The rows are grouped in 3 ways, from coarse to fine. Each group lies inside one group of the grouping before and may be the whole of it. The rows also spread widely along 9 directions, which tell nothing about the answers.
Known rows, each followed by its group in each grouping:
[ -6   2 -23 -15   1 -22 -19  -2  24 -14  10  -8  15 -12  -8 -28   1  -7
 -15   3  13  28  11   9 -10 -15 -14   0 -15   6  -7 -16 -10 -13  -3  -9
 -12 -18  -7  -5 -14]
Z_302 Vapu Lofo
[  3   4   6  25  -2  -3  23  10   1  -6  14   3   7   4   8 -25   7  -2
   6   8  10  -4 -10  16  -9  -5  -2 -14  11  12  11   5  -5   0   2  12
  12  -3  15  10 -22]
Z_302 Vapu sen
[  2  -2   4   8   0   4   2  -6  -1  -6  -3  13   0   7   6 -10   6   9
   7   0   1  -4 -10   5 -10   7 -11  -1   0  -5  -7   4  -3   7   4   5
   5  -3  -2   2  -2]
Z_302 toko rosu
[  2   0 -11  -9  -1 -13 -13 -12   3  -1  -4   1   1  -3  -3  -1  -3   0
  -8  -8  -2   9   1   3   4  -2  -6   6 -12   5  -7  -4   3   1   1  -8
 -14 -11 -14  -3   6]
Z_855 malu Fen
[  9   6  -6   8  -2 -17   3   0   8  -6   6   0   5   1   6 -17   1  -7
  -9   0   4   6  -4   5  -5  -6  -4   4  -4   8   0  -8  -9  -3  -3   0
  -1  -9  -8   1 -14]
Z_855 livil rafor
[ 20  23  -2   6   1  22   7  -5  18 -11   1   4  17  11  -1  19  14  31
 -12 -22 -11   8  -3 -22  -5   7 -37   8 -24  15  -7 -18  -1  22  -9  -2
   2 -32 -19 -14  -1]
Z_302 toko nad
[ 9  7  6 11  1 15 14 12 -1 -7  3 -3  3  3 -3 13  1 13  7  0 -1  4  2 -1
  3  3 -6 -3  2  5  2  1 10  2  0 10  6 -1  7 -6  1]
Z_302 toko rosu
[  7   3 -11   8   2  -4  12   1  13   0   0   2   2  -1   2   2   3   9
  -4 -15  -5   9   2  -5   4   0 -15   4  -3  10  -1  -2  10   7  -6  -4
  -5  -7 -11  -2   3]
Z_302 toko rosu
[  4  -4 -11   8   2  -1   7  -7  18   7   2   0   9  -6  22  -1   6  -2
 -19 -10  -9  -8  -6 -11   0  -4   0   0  -8  10   6 -13 -16   3 -10 -14
  -2  -4 -20  -2 -12]
Z_302 toko rosu
[ -4   4 -17  -3   3   4 -10 -11   8 -18  -5  11   5  -6   4 -19   7  15
   7  -6   2   8 -16  -9 -13  15 -13  -5   0 -14  -7  -5  -3   7 -16  -4
  12  -6  -5   8  -3]
Z_302 Vapu Lofo
[ -3  -6   2   6   3  10  13  10   1  -1   7  -4   1  -9   2   4  -3   4
   6   5   4   0   0   5   6  -3   7 -12  11   3   7   6   8  -6  -2   2
   2   8  11   1  -3]
Z_302 toko nad
[ 14  10  -5   6  -4  -8  -6  -4   2 -10  -2   2   4   4   5  -3   3   3
  -5  -5  -7   7  -4  -6  -5   5  -6  11 -11   3  -4 -11  -5   8  -5   3
   2 -12 -14  -6  -4]
Z_855 malu Fen
[ 26  14  14  41 -11   4  27  30  -4  -6  10 -12   3  13  12  11   6   0
   5   3 -13   1  11  -7   0   3   8   7   0  13  15  -8   4   3  -1  26
  12   2   9  -9 -18]
Z_302 Vapu sen
[ -1 -10  15  -2  -3  12  -8  -4 -15   3 -10  -1  -3   6  -3  20  -3   4
   4   6  -3  -7   8   9   5   1   1   2 -11  -4  -7   8   4  -6  21   8
 -10   3   3 -11  12]
Z_302 toko rosu
[ -6   7 -16   5   0 -19   6 -13  11 -10   1   5  10  -8   4 -32   5   0
  -4  -6  15   3 -11   9 -12  -6 -13  -1  -2  12  -2  -3  -5  -2  -5  -7
   2 -17  -6   8  -6]
Z_302 toko nad
[ -4   6  -3   1   0  17   5 -15  -9  -2 -12  -9  15 -10  10  21   0   8
 -11 -11  -2 -19  -6 -12   8   1   9  -1 -11  11   6  -9  -4  -5  -3  -5
   3 -10  -3  -5  10]
Z_302 toko nad
[  0   3 -13   9  -1 -21   6  -2  14   0   8  -4  11  -1   4 -24   6 -10
 -14  -4   7   7   3  12  -4 -16 -11  -2  -7  21   4  -6  -8  -5   1  -4
  -9 -16  -5   3 -17]
Z_302 Vapu Lofo
[-14   8 -15 -21   1   4 -28 -26  -9 -20 -20  -9  16 -15  -1   1  -3   6
  -8  -1  10  -1  -4  -6  -5   4   2   7 -21  -7 -11 -17 -10 -16   0  -7
   0 -15  -5  -9  17]
Z_302 toko rosu
[-14  -3  -8  -7   9  -9  11  -8   2   5   9  -2   7 -12  -4 -17  -6  -8
  -8   4  22  -2 -10  23   9 -19   4 -20  10  17   7   9  -1 -14   2  -9
  -8  -4  10  12  -6]
Z_855 livil rafor

New rows, each followed by its group in each grouping:
[ 13  -5  20  18  -4  17  11  18  -2  -1   7   1  -1   8   7  14   2   5
   7  10  -8  -3   5   1  -1   3   2  -3   2  -3   2   3   0   2   6  14
   5   8   6  -8 -10]
Z_302 toko nad
[  4  -1  -2   5   2   2   6   8  12   1  11  -2   7   1  -2  -1   5   2
  -6  -1   0  10   6   6   2  -8 -10  -7  -4  11   3  -2   0  -1   1   0
  -7  -7   1  -1 -12]
Z_302 Vapu Lofo
[  5  -1   7  -4   2   4  -3   9  -1 -10   7  10  -6   6 -14  -4  -3  10
  14  10   7  17  -3  14  -1   3 -11  -7   7 -11 -10  11  11   3   5  11
  -1   3   9   2  -2]
Z_855 livil rafor
[ -2   0  -5  -3   0   3 -11   7  -1 -19  -1  -9   6 -11   1  -4  -4   1
   5  12   7  10   3  -1  -7   3   9   1  -1 -13  -3 -11  -3 -13  -4   6
   8   5   6  -8  -2]
Z_302 toko rosu
[  2   4  -2   2   1   5   7  18  -2 -12   3 -14   1  -9 -13  10  -7   5
  11   7   8  18  13   7   8  -3   5  -2   6   2   2   2  19 -12   0  10
   0   5  16  -7   6]
Z_302 toko rosu
[-1 -9  3 -5  2 13 -6  0  8  1  4  0  6 -3  2  8  1  6 -6  3 -2  0  3  1
  0 -4 -4 -7 -7 -1 -3 -2 -6 -2  4 -5 -7 -2 -4 -7 -4]
Z_302 toko nad
[  2  -7 -17  -2  -2   1  -8   4   5   0  -9  -2  -8 -10   2  14  -6   8
   4 -13 -15  12  12 -14  12  12   4   3  -1 -12  -1  -1  20   3 -11  -3
  -8  13  -7  -3  13]
Z_302 Vapu sen
[  4 -14  -9  -4   6   5  -1   5  29   4  10  11  -1  -5   5  -4   4  11
  -3  -5  -9  13   1  -5  -2   1 -14  -8   1  -7  -4  -1   0  10 -11 -13
  -7   5 -15   0  -9]
Z_302 toko nad
[  8  -8  15  15  -1  21   9  18   5   4  16  -3   6   3  12   8   4   2
  -2  12  -7  -6   1   0   1  -2   8 -15   3   0  11  -4 -11  -1   0   8
   6   9   9  -4 -23]
Z_302 Vapu sen
[  6   1  -5   4   1   9   8   2   6   2  -4   3  -4  -2   0  17   1  16
   5 -15 -10   5   4  -9   8   8 -11   0   0   1  -3   5  18  10  -6  -1
  -5   1  -7  -2  12]
Z_302 toko nad
[  6   5 -13   2   1  11   4   9  11  -3   2 -15  10 -13   5  18  -2   8
 -11 -10 -10   8   9 -18  13   1   6  -3  -5   7  10 -16   5  -3 -15  -5
  -2  -2  -3  -8  -2]
Z_302 Vapu sen
[ -9   3  -1   1   4  -3   9 -22  -8   6  -2   3  11  -1   8 -11   1  -4
 -14  -4  14 -20 -21  13   4 -10   0 -11  -2  19   5   3 -13  -5   5  -8
  -2 -13   0  10  -4]
Z_855 livil rafor
[  1 -14   0  11   4  -2  20   6  21  16  18  14  -1   5   3 -16   7   3
  -2  -4   1   1  -3  16   3 -10 -17 -21   8  14   6  14   2  11   3  -6
  -9   0  -1  12 -19]
Z_302 Vapu sen
[  8  -2  -1  11  -5 -12   2   8  -3  -1   4  -3  -5  -2   9  -3  -4 -11
   0   5  -5   3   0   3   2   0  14   3   4   1   5  -1   0  -3  -2   6
   0   8  -2  -1  -7]
Z_855 malu Fen
[ -4 -10   0   6  -1  -6  -1  -6   0   3  -4   8  -4   1   8  -9   1  -3
   2   1   1  -5  -3   9  -4   1  -2  -1   0  -3  -3   7  -2  -1   7   0
  -4   4  -5   2   0]
Z_302 toko rosu
[ -5  -5   7  -3   4   2   5   4  -9  -1   6   6  -7   0 -12  -5  -7   3
  13  11  14   5  -5  22   7  -3   1 -15  15  -3  -2  19  12  -5   8   7
  -3   8  17   9   2]
Z_855 livil rafor
[  8  -2   1  10  -6   1  -7  -3  -4  -3  -7   2   0   7   9   3   4   2
  -1  -4 -11  -3   2  -5  -4   7  -3   5 -11  -4  -4  -3  -4   2   4   7
  -2  -3  -6  -4  -2]
Z_302 Vapu Lofo
[ -1  -4 -10   1   4   6   1  -1   6  -3  -4   1   0  -8   6   5  -1   7
   1  -6  -4   2  -2  -7   3   6   1  -3   2  -5  -1  -2   5   1  -8  -5
   1   5  -5  -1   5]
Z_302 toko rosu
[  2 -12   0   7   1  -1   8   4   3  12   2   6  -7   5   1   3   2   2
   3  -7  -7   3   5   7   8   0  -8  -7   4   5   0  13  11   6   4   1
 -12   4  -1   5  -1]
Z_302 Vapu Lofo
[ 3 -6  6  6 -3 11 -1  2 -5  3 -2 -1  2  2  7 12  0  4  0 -1 -9 -7  4 -2
  5  4  5 -3 -5 -2  2  0 -1  0  5  5 -3  4  2 -4 -1]
Z_302 Vapu sen
[  6   7  -5  19  -5  -6  10  -1   2  -3   3  -7  13   0  18 -10   8  -8
 -12  -4  -2  -8  -5  -4  -5  -4   4   1  -7  15  10 -13 -15  -4  -6   3
   5 -10  -4   0 -17]
Z_302 Vapu Lofo
[  2   2   4   7   0   4   5  -6 -11  -1  -1   1   3   0   6   3  -1   0
   0   1   1  -9 -12   4   3   1   7  -4   2   7   4   2  -2   1   1   3
   3  -3   2   2  -1]
Z_855 malu Fen
[ 11   0  10  16  -4  -3   6   2   4  -1   4   5   3  12   8  -6   7   0
  -3   3  -2  -2   0   7  -9  -3 -13   5 -10   7  -4  -2  -9   4  11   8
  -2  -8  -7  -6 -11]
Z_302 toko rosu
[ -3  -2  -9   0   6  -9  15   0   8   9  12  -3   3  -8  -4  -4  -4  -5
  -7  -4   8   5  -1  15  14 -16   0 -13   8  24   9   8   9  -2  -1  -9
 -13  -5   2   6  -4]
Z_855 malu Fen
[ 6 -5  1  5 -1 -4  0  4  1  3  6  0 -1 -1  5  1 -2 -5 -3  3 -4  2 -1  5
  4 -3  6 -2  1  4  3  0 -2  0  1  1 -5  2 -3 -1 -7]
Z_855 malu Fen
[ -4   7   0  -1  -4   8  -9  -9 -20  -8 -15 -10   7  -2  -4  15  -2   5
   0  -4   1  -3   4  -1   6   3   4   4 -12   4  -1  -2   6 -10   7   8
  -3  -8   7  -6  14]
Z_302 Vapu Lofo
[ -2  12   4   9  -2   8   8 -14 -16   0  -8  -9  17   2   4  10   5   2
 -12  -7   5 -18  -5   3   5  -7  -2  -2 -15  25   7  -4  -6  -6  10   4
  -2 -21   5  -3   2]
Z_302 Vapu Lofo
[ -6  -8 -19  -6   0  -2 -19  -5   9 -12  -3  -2   5 -16  16 -16   0  -4
  -4   2  -3   5  -6 -13  -9   9  11  -3  -2 -19  -1 -15 -15  -8 -18  -7
   7   7  -7   1  -9]
Z_302 Vapu Lofo
[ -5 -14  -5  -2   2 -24   4 -11   2  15   0  20 -16   7  -7 -17  -3  -4
   4  -8   6   4  -4  26   8  -7 -16  -7   9   6  -8  28  16   7  13  -6
 -22   3  -6  16   7]
Z_855 livil rafor
[ -9  -1  -9  -3   5   6   4 -25  -7   9  -9   0   9 -11  17   4  -3  -2
 -17 -10   2 -25 -23  -6  10  -1  14 -11   0   8   9  -3 -13  -4  -8 -16
   1  -2  -8   9   2]
Z_855 livil rafor
[  8  -3  23   8 -10   5 -12  -4 -17   3  -5   1   3  21   0  10   6  -2
  -3   8  -5 -10   8  12  -4  -3  -9   7 -23   5  -8   3 -10  -2  29  17
 -11 -12   1 -11  -4]
Z_302 Vapu Lofo
[-12 -14   1   5   4  12   8 -13  -2  10   1  14   2  -2  12 -10   5   7
   1  -2   4 -21 -19   8   1   2   0 -23   8   1   5  12  -7   6   2  -7
   3   3   5  15  -6]
Z_302 Vapu sen
[  0  -4  -2   8   0  11   7  -5  -1   4  -3  10  -1   3   6   3   4  13
   4 -10  -5  -7  -7  -2   4   9  -7  -9   2   1   0   8   7  11  -1   0
   1   1   0   6   2]
Z_302 Vapu sen
[ 5 -3  2 -1  5 23 -1  8  9 -6  4  3  3  0 -1 13  2 17  4  1 -5  7 -1 -8
 -1  8 -8 -6 -2 -9 -4 -4  2  6 -6  1  5  3 -1 -7 -2]
Z_302 toko rosu
[ 12   2  12  -6   1  24  -3   6  -7   1   0  -2   0   8 -15  39  -3  18
   1  -4 -10   7   8  -1  16   3  -8  -1 -10   6  -4   4  16   8   8   6
 -11  -6   2 -13  11]
Z_855 malu Fen
[ -7   1  -8   2   3   4   7 -11   0  -3  -4   0   8 -10   7  -5   1   4
  -2  -5   6  -9 -11   0  -1   0   3  -8   2   6   3  -1  -2  -3  -5  -6
   4  -4   0   4   1]
Z_302 toko nad
[  6  -6  -9   0   4   1   5  13  22   2   9  -4   0  -7  -2   7  -1   4
  -6  -4  -5  17  13  -1   8  -6  -8  -3   0   5   1  -4   9   1  -6  -6
 -11   2  -7  -7  -4]
Z_302 toko rosu
[  2 -11   5   4   4  13   6   4  12   4   8  12   0   1   5   0   4  11
   4   1  -4  -1  -5   2  -3   2  -9 -12   5  -5  -2   7  -2   8  -1  -3
   0   4  -3   2  -9]
Z_302 toko nad
[  4  -8   7   7  -1  15  -4   1   7  -3   6  13   4   6  13 -10   8  10
   2   6  -5  -5 -11  -2 -11   9  -7 -10  -2 -11  -2  -3 -16   9  -1   3
   9   2  -2   2 -18]
Z_302 Vapu sen
[ 3 -7  6  7  3 13  8  2 -2  1 -2 11 -7  6  1  7  2 14 12 -2 -4 -1 -5  3
  1  9 -9 -6  5 -6 -4 12 10  9  3  5  1  7  1  1  5]
Z_302 toko rosu
[ -8 -17   5 -12   2  12 -15  -7   1   2  -2   9  -2  -3  -1   4  -1   7
   4   5   0  -1   0   6  -2   3  -4  -8  -4 -14 -10   8  -2  -1   8  -5
  -8   6  -3  -2   4]
Z_302 toko nad
[ 18  13  -6   7  -7   3  -3  -1   7  -8 -10  -1   3   6   1  21   5  17
  -5 -19 -16  11  11 -19   0   9 -19  19 -21   5  -9 -12   9  12  -4   4
  -6 -14 -20 -15  10]
Z_302 toko nad
[ -9   6 -20   3   6  -8  18  -4   3  -6  -2  -6   6 -15  -1  -9  -3   4
   2 -10  13   5  -5   5   6  -5   0  -7  10  13   7   3  15  -7 -10  -6
   1  -4   5   8   7]
Z_302 toko rosu
[  6  -2  -7   6  -3 -12  -2   4  -1  -7   0   3  -8  -3   4  -7  -3  -3
   8   1  -4  10  -3   1  -1   7   7   4   6  -6  -2   2   7   2  -6   5
   1   8  -3   2   0]
Z_855 malu Fen
[  6  -1   9  10  -3  16  -3  -1   2  -4   3   5   9   7  13  -2   8   8
  -4   5  -5  -8  -8  -4  -9   6  -4  -5  -9  -4   0  -9 -19   5   1   5
   8  -5  -2  -3 -16]
Z_302 Vapu sen
[  3  -8  10   4   3  16   5  -3  11   6   8   9   7   5   8   4   7   8
  -7   0  -4  -9  -6   3  -3  -3 -11 -11  -5   5   0   1 -12   7   4  -5
  -2  -5  -7  -2 -12]
Z_302 toko nad
[  6  10  -6 -12  -3  17 -30 -19 -12 -21 -22   7   2   0   5  13  -1  19
   1  -6 -11   0 -15 -25  -7  28  -2  13 -16 -28 -17 -15  -8   7 -10   3
  10  -3 -15  -9  14]
Z_855 livil rafor
[ -3   1  -4   8   4   4  14  12   3  -6  12  -5   7  -8  -2 -10   1   1
   5   7  10   8  -1  10   1  -6   2 -16  12   7   8   3   5  -8  -5   5
   6   1  17   6 -12]
Z_302 Vapu Lofo
[ 21  10   1  17  -9  -2  -4  18  -1 -17   3 -10   1   0  13   5  -2  -5
   2   8 -13  11   3 -15  -6  10  15  13  -3  -8   3 -19  -6   0 -12  15
  13   5  -4 -12 -12]
Z_855 malu Fen
[  3  10  14  15 -14 -10  -6 -20 -34  -9 -26   2  -1  18   1   3   3   0
   7  -3   2 -15  -1  13  -7   5  -7  21 -20   7 -12   7   3  -3  28  21
  -3 -16   0  -7  19]
Z_302 toko rosu
[ 12 -21   7  11   3   4  15  13  20  24  11  10 -10  11   6  15   4   4
  -5  -8 -18   2  12   4  10  -5 -14  -5   1   7   0  12   8  14   7  -5
 -19   9 -14  -4  -8]
Z_302 toko rosu
[ -1  -2  -3   4  -5  -6 -10  -3 -10 -10  -9   3  -3   1   1  -8   2   1
  10   1   0   4   0   4  -6   8  -2   3  -3 -10  -7   5   4  -2   4   9
   0   0   3   2   4]
Z_302 Vapu Lofo
[ 14  20   7  12  -1  25   1  15  -1 -36   4  -4  13   2   1   0   6  21
  14  13   3  12  -8 -13 -19  16  -6   3  -3 -14  -4 -18  -6   2 -12  20
  30  -6  11 -11 -11]
Z_302 toko rosu
[  9   9   3  22   1   9  27  19  -1 -12   6   2  -3   2  -2  -1   2  13
  20   1   3   9  -4   3  -2   8  -5  -6  17   2   4   8  18   6  -7  15
  15   6  15   4  -3]
Z_302 toko rosu
[ -1  -7   2   0   5  24   1  11   2  -1   7 -11  10 -11   7  15  -2   3
  -4   7  -4  -3   1  -8   7   1  16 -16   3  -4  10  -8  -7  -9  -9   1
   6   9  10  -5 -11]
Z_302 Vapu Lofo
[ -1  -9  -5  -5   0  13  -6   5   0   3  -4  -5  -3  -8  -2  20  -5   9
   2  -6 -10   6  11  -6  15   5   5  -5  -1  -6   1   3  15  -1  -2   0
  -9  10   2  -4  10]
Z_302 Vapu sen
